All groups share one centre, and each spreads out both ways along 8 directions, with some noise.
(in the rows, 128 means zero)
Known rows, each followed by its group:
[136 157 168 167 118 118 136 118 141 129  90 153 175 142  87 115  98] -> (1)
[122 137 144  85 139 132 153 118 129  78 162 108 135 106 157 146 164] -> (4)
[ 73 150 185 138 193 123 106 123  78 156 127 140 153 143  95 150  86] -> (5)
[121 126 104 196 148  88 103 102 104  97 120 157 186 127  65  94 142] -> (1)
[115 139  98 157 154 127 127 105 160  69 179  99 151 113 125 109 124] -> (2)
[143 171 140 113  88 166 150 118 123 117  65 161 174 127  82 101 132] -> (3)
[162 123 142 196 104 123 134 125 125 135 180 109 122 141 153 141  75] -> (5)
[134  90 138 171 179 104 108 174 141 122 128 111 194  90 115 125 175] -> (5)
[127 150 134 168 151 149 116 102  25 136 149 173 165 151  63 122  73] -> (2)
[120 171 186 152 119 114 160 130 188  90 131  78 159 126 149 135 138] -> (4)
[181 107 103 156 126 118 128  84 136 108 162 169 146 140 123 106  91] -> (4)
[154 138 193 151 130 149 153 126 167 142 157 117 143 132 159 149  53] -> (1)
[ 92 142 154  92 218  92  74  49 126  99 139 143 179 144 120 146 147] -> (0)
[100  94 150 133 185  95 107 151  87 145  56 186 166 117  60 120 156] -> (4)
[111 197 177 151 132 150 138 115 122 118 106 120 191 136  90 112 102] -> (5)
[119  99 145 154 137  92 123 116 133 148  59 192 130 147  91 114 101] -> (5)
[ 86  92 161 162 192 100  96 188 108 159 111 107 170  99 112 149 157] -> (5)
[120 121 184 136 138 123 143 146 137 156 116 127 115 133 146 153  92] -> (0)
[ 84 190 151 150 132 174 137 129 132 125 149  85 136 132 122 127  78] -> (2)
[ 63  91 141 143 214 103  84 141 116 123 159  89 145  99 141 154 158] -> (3)
[107 131 107 184  73 145 117 142 113 139 115  88 112 121 134 125 132] -> (0)
[101 105 135 179 102  99 141 177 145 109 124  80 126  97 153 141 181] -> (4)
[125 103 114 141 146 122 116 130  60 140  92 190 149 130  72 116 135] -> (1)
[101 152 153 109 151 150 125 127  67 126 119 149 147 127  99 140 122] -> (4)
[133  89 163  95 175 119 127 144 102 160  86 198 134 122 101 142 117] -> (1)
[108 122 131 197 114 118 133 154 146 122 163  67 117 119 153 143 114] -> (0)
[100 130 134 153  81 132 129 148 177 133 122  66 107 112 169 135 145] -> (4)
[154 112  97 132 117  94 145  89 126  88 174 147  92 149 147 122 121] -> (3)
[153 127 140 196  97 106 123 109 149 140 130 121 142 144 134 123  95] -> (0)
[139 138 172 140 126 107 137 111 162 117 138 113 140 135 158 145 123] -> (2)
[176 128 147 179  84 115 178 135 216  90 186  76 115 121 193 136 103] -> (0)
[132 147 136  75 103 180 154 155 150 103 104 110 169  89 135 118 193] -> (5)
[ 87  87  76 192 123  95 102 133 114 119 146  94 100 116 129 125 156] -> (3)
[ 44 124 137 141 216  94  77 114 165 119 137  89 150 112 121 137 150] -> (4)
[107 102 114 141 107 162 121 138 102 137 185  77  93 109 181 162 131] -> (3)
[139 116 143 136  71 147 132 138 122 171  98 124  92 134 159 140 118] -> (0)
[120 159 167 168 112 114 140 126 181 121 105 104 163 131 130 117 110] -> (0)
[146  82 120 141  79 111 112 117  79 135  92 160 137 123 129 136 187] -> (2)
[132  93 104 192 119 199 118 129 146 126 135 135 186  79 112 106 102] -> (1)
[148  87 165 136  99  92 119 122 127 145 146 112 105 128 201 172 153] -> (2)
[150  87 154 188 170  95 117 189 151 124 155 102 197  86 131 137 161] -> (5)
[100 105 124 160 180 113  97 120  39 122 201 130 117 130 126 159 103] -> (4)
[180 100 168 158 100  86 133 112 140 136 152 125 120 141 185 168 116] -> (2)
[125 168 134 174 128 149 140 124  92 108 147 125 164 129  88 111 103] -> (0)
[ 84 143 178 147 159 151 106 146 100 159 121 106 151 117 120 151 108] -> (3)
[147  63 158 103 140 107 140 157 140 164 124 148  76 122 178 162 110] -> (4)
[119 139 170 124 165 160 117 133 107 133  93 158 202 111  91 128 128] -> (3)
[170 103 123 128 151 117 138 102 116 107 158 173 151 127 124 127 121] -> (3)
[101 139 136 102 143 133 125 109 137 100 132 120 145 116 131 136 160] -> (2)
[ 86 132 153 106 133 197 125 139 126 146 101 120 139  97 132 138 116] -> (1)
[128 134 109 154  60 154 127 129 118 127  97 117 127 118 130 116 153] -> (2)
[107 119 142  96 183  98 123 107 111 120 111 178 135 136  96 126 133] -> (3)
[162 141 115 149  82 150 149 105 128  94 146 136 146 127 126 111 122] -> (0)
[ 75 135 109 140 136 170 143 177  91 104 129 100 132  90 100 117 162] -> (0)
[141 121  89  85  69 168 156 115 148  91 105 151 121 104 134 108 183] -> (5)
[125 152 139 148  98 154 138 104  78 139 143 130 107 147 131 133  79] -> (5)
[107 115 128 125 150 155 118 126  81 135 123 151 141 120 106 134 121] -> (1)
[ 99 177 156 131 122 171 130 118 106 124 102 116 176 124  95 122 126] -> (3)
[126 109 126 197  75 115 102 134  89 154 108 120 125 129 129 136 137] -> (2)
[ 99 120 142 108 200 130 121 121 106 124 167 133 124 124 126 146 106] -> (2)
[186 100 156 140 153 139 140 172 111 128 143 152 197  93 120 136 145] -> (5)
[ 78 142 178 119 137  83 119 151 120 155 111  95  81 146 157 166 132] -> (1)
[151 154 196  89 163 105 157 108 135 126  80 198 157 157  95 129  88] -> (3)
[157  85 110 152 108  99 136 138 134 131  95 166 127 125 118 116 139] -> (1)
[134 116 180 145 110 109 164 168 163 126 124 101 112 117 168 155 134] -> (4)
[163 142  82 150  86  76 137 100 108  78 105 161 144 149  85  87 180] -> (1)

New rows, each followed by its group:
[ 65 112 106 150 115 107  40  85 105 175 100  97 112 139 144 145 164] -> (0)
[160 165 163 130 108  61 159 104 151  99 156 106 103 173 160 143 119] -> (1)
[154  77 125 150 120 104 108 117  70 146 155 152 110 128 157 155 127] -> (2)
[148 115 155 151  84 106 143 153 112 171 117 127  74 151 161 152  99] -> (1)
[102 154 136 144 155 120  86  65  89 118 210  95 128 154 159 163  94] -> (0)
[120 128  99 156 102 146 134 130 116 106 116 134 151 113 100 100 146] -> (0)
[126 102 186  97 184 131 154 169  86 162  98 182 121 118 105 148  88] -> (0)
[103 119 115  86  92 165 136 107  89 142 108 149  63 135 142 138 113] -> (5)
[ 71 127  84 126 118 179 129 163 118 138  88 115 114 100  81  99 144] -> (2)
[153  97  50 119 137 155 100  67 109 115 171 171 128 131 117 107 104] -> (4)
[163 128 108 148  76  88 149 120 110 109 110 152 119 148 117 112 148] -> (1)
[ 92 105 139  91 150 137 134 165  64 127 106 140 120  95 116 144 189] -> (4)
[138 104  95 160 110  89 140 102 167  87 171 107  98 132 160 123 138] -> (3)
[202  94 123 115  87 143 155 109 161 151 116 177 106 136 153 121  87] -> (4)
[147 150 175 141 114 119 162 130 182 111 124 110 144 129 146 132 117] -> (4)
[149  82  82 154 113 115 114 106 201 120 123 131 123 119 147 106 137] -> (4)
[ 96 156 242  86 140 114 131 129 145 157  92  98 132 135 174 184 138] -> (2)
[147 106 102 118  97 146 118 108 208 158  73 146 125 132 133 103 112] -> (4)
[109 131 117 117 137  76 119 123  78 118 143 126  97 144 128 140 161] -> (1)
[138 111 138 160 175 145 111 117 117 105 196 110 187  98 143 142 127] -> (3)
[142 123 132 117 118 127 143 108 140 116  79 183 153 130  91 105 132] -> (5)
[155 129 148 157 133 144 158 142  81 128 162 156 129 128 108 131  69] -> (0)
[ 82  82  79 190 141 134  66 137  55 177 119 137 117 126  88 124 110] -> (4)
[156 122  68  87  86 189 170 112 133  82 133 155 126 107 119  93 155] -> (2)
[ 95 129  75 156 128 118 106  81 125  77 110 141 151 124  78  92 168] -> (5)
[ 94 100 120 148 183 182 108 109 169  94 178 101 185  74 143 131 124] -> (1)
[ 80 173 139  94 112 195 112 120 105 162 100 107 113 135 126 137 104] -> (4)
[150 156 139  96 118 171 150  92 106 115 159 145 127 139 143 136  96] -> (4)
[128 146 150 161 166 132 119 108 137 104 173 107 192 116 126 134 115] -> (3)
[169  94 129 172 124 109 155 141 156  99 197 115 117 119 167 144  94] -> (0)
[113 168 115  95 127 118 146  76  89  91 158 143  87 164 126 129 112] -> (3)
[119 118 134 168 112 146 113 160  71 151 139 117 136 119 123 141 119] -> (5)
[149  91 111 134 100 142 129 131 120 158 122 150  99 127 138 134 115] -> (4)
[152  98 175 140 136  89 119 111 168 163 156 116  90 150 200 174  83] -> (0)
[119 159 166 152 150 113 124 106 179 123  58 163 205 138  68  97 110] -> (4)
[121 124 202 130 121  93 114 133 136 152  50 146 168 134 127 153 161] -> (2)
[ 78 152 114  79 116 159 137  80 121 103 118 123  98 131 132 130 144] -> (5)
[150  94 153  82 176 108 151 122 127 100 187 143 107 119 175 167 135] -> (4)
[ 90 152 198  97 130 175 131 155 150 154 142  67 123 111 192 176 121] -> (3)
[128 142 159 126 104 155 149 126 179 121 152  87 120 123 177 143 116] -> (1)
[148  96 196 126 125  63 124 128 173 140  53 149 161 128 155 156 182] -> (2)
[119 196 168 136  52 171 164 135 163 117  98  81 142 123 142 126 131] -> (4)
[177 101 143 170 126 102 152 128 150 113 143 159 148 128 130 123  94] -> (0)
[107  61 103 110 158 133 107 152 133 126 118 128 130  84 143 133 189] -> (3)
[102 178 194 123 135 144 144 145 176 119 135  68 164 116 157 151 135] -> (5)
[ 61 139 181 128 146 126 112 157 154 180  92  84 108 127 157 160 110] -> (4)
[106 168 176 180 133 157 127 118 128 134 164  80 149 131 136 149  63] -> (1)
[195  69 172 105 141 149 152 193  86 177 145 163 130 102 161 170 115] -> (5)
[132 149 108 157  88 144 128  97 138  95 141 107 144 129 131 111 140] -> (0)
[150 103 151 136 168 125 169 163  99 113 161 169 140 117 109 130  92] -> (0)
[106 157 174 179 148 154 120 114 128 135 179  83 145 131 143 158  58] -> (1)
[114 170 209 143 146 167 129 150 159 152 105  96 204 110 123 147 105] -> (3)
[149 145 177 139 100 164 176 169 113 149  80 156 143 128  99 121  86] -> (0)
[121 133 127  76 142 103 149  87 139  94 140 143  89 143 146 136 133] -> (3)
[174  89 127 156 169 112 125 134 104 108 179 155 170 110 128 136 128] -> (5)
[133 155 158 118 154 143 146 106  74  93 165 149 163 130 111 139 112] -> (4)
[160  89 121  97 160 141 140 104 174  95 138 163 160  98 141 123 147] -> (1)
[157 189 169 135  63 168 141  90  61 130 159 120 137 158 145 151  92] -> (2)
[110 104 158 103 174 128 130 146  33 139 131 173 124 118 110 157 136] -> (4)
[122 110 138 178 159 103 132 139 176 124 125 125 143 128 117 119  97] -> (2)
[ 90  81  77 143 189 127  60  89  97 151 174 133 106 129 132 136 101] -> (4)
[101 146 147 175 141  85 113 121 112 128 173  85 111 146 146 152 113] -> (1)
[180  90 123  75 125 171 156 152  99 126 174 145 121  99 171 151 144] -> (5)
[153 127 121  72 109 197 149 119  84 121 129 165 146 109 130 130 138] -> (3)
[187  48 146 132 147  94 148 149 103 148 151 186  94 126 157 155 102] -> (4)
[110 127 131 101 128 104 132 128 140 104 103 128 126 124 128 125 175] -> (1)
[113 117 125 147 145 120 108 106 138 123 195  86 109 128 173 154 111] -> (4)
[ 98 109 144 185  90 111 120 144 141 176  57 138 102 145 111 122 103] -> (5)
[143 125 159 201 134 117 127 173 160 120 151  81 192 101 134 128 144] -> (5)
[179 121 163 171 121  93 175 134 103  82 142 171 176 122 107 125 138] -> (4)
[ 85 116 107 170 170 122 137 165 137  76 129 117 174  84  81  98 171] -> (0)
[129  93 158 100 110 138 171 185  37 124 146 143  90  97 155 173 176] -> (4)
[ 79 130 125 190 140 101 112 142 108 103  92 118 183 107  77 109 172] -> (4)
[ 92 103 129 121 173  83 119 100 166 106 120 142 118 125 130 130 144] -> (5)
[152 140 149 174 138  99 111  84 125 135  95 180 192 153  77 109 102] -> (0)
[117  98 116 156 125 126 116 171 153 123 104 102 160  91 122 121 186] -> (5)
[111 158 100 144 101 149 110  91 210 119 122  80 140 129 145 108 117] -> (4)
[ 46 100 106 107 202 107  76 115 152 123 116 110 140 103 123 133 172] -> (4)
[106 133 113 126  74 129 140 132  87 146  74 143  70 144 108 122 127] -> (3)
[115 180 156 119 102 153 161 123 144  83  95 113 180 118 107 113 164] -> (4)
[112 130  95 105 104 172 145 141 128 116  79 148 140 109  90  95 147] -> (2)
[ 98 125 160 126 125 183 125 151  95 174  80 136 144 112 108 137  99] -> (1)
[111 131 169  84 187 136 136 112 145 109 128 151 167 116 124 142 128] -> (1)
[135 152 177  78 101 154 170 143 149 123  61 156 154 117 111 124 149] -> (4)
[139 104  90 104 135 165 100  82 162 165 130 142  99 143 146 126  78] -> (4)
[ 79 127 194 134 205  77 117 142 159 133  91 124 166 122 112 141 133] -> (4)
[ 93 188 174 186 126 135 114 146 134 132  81  98 203 121  76 112 126] -> (5)
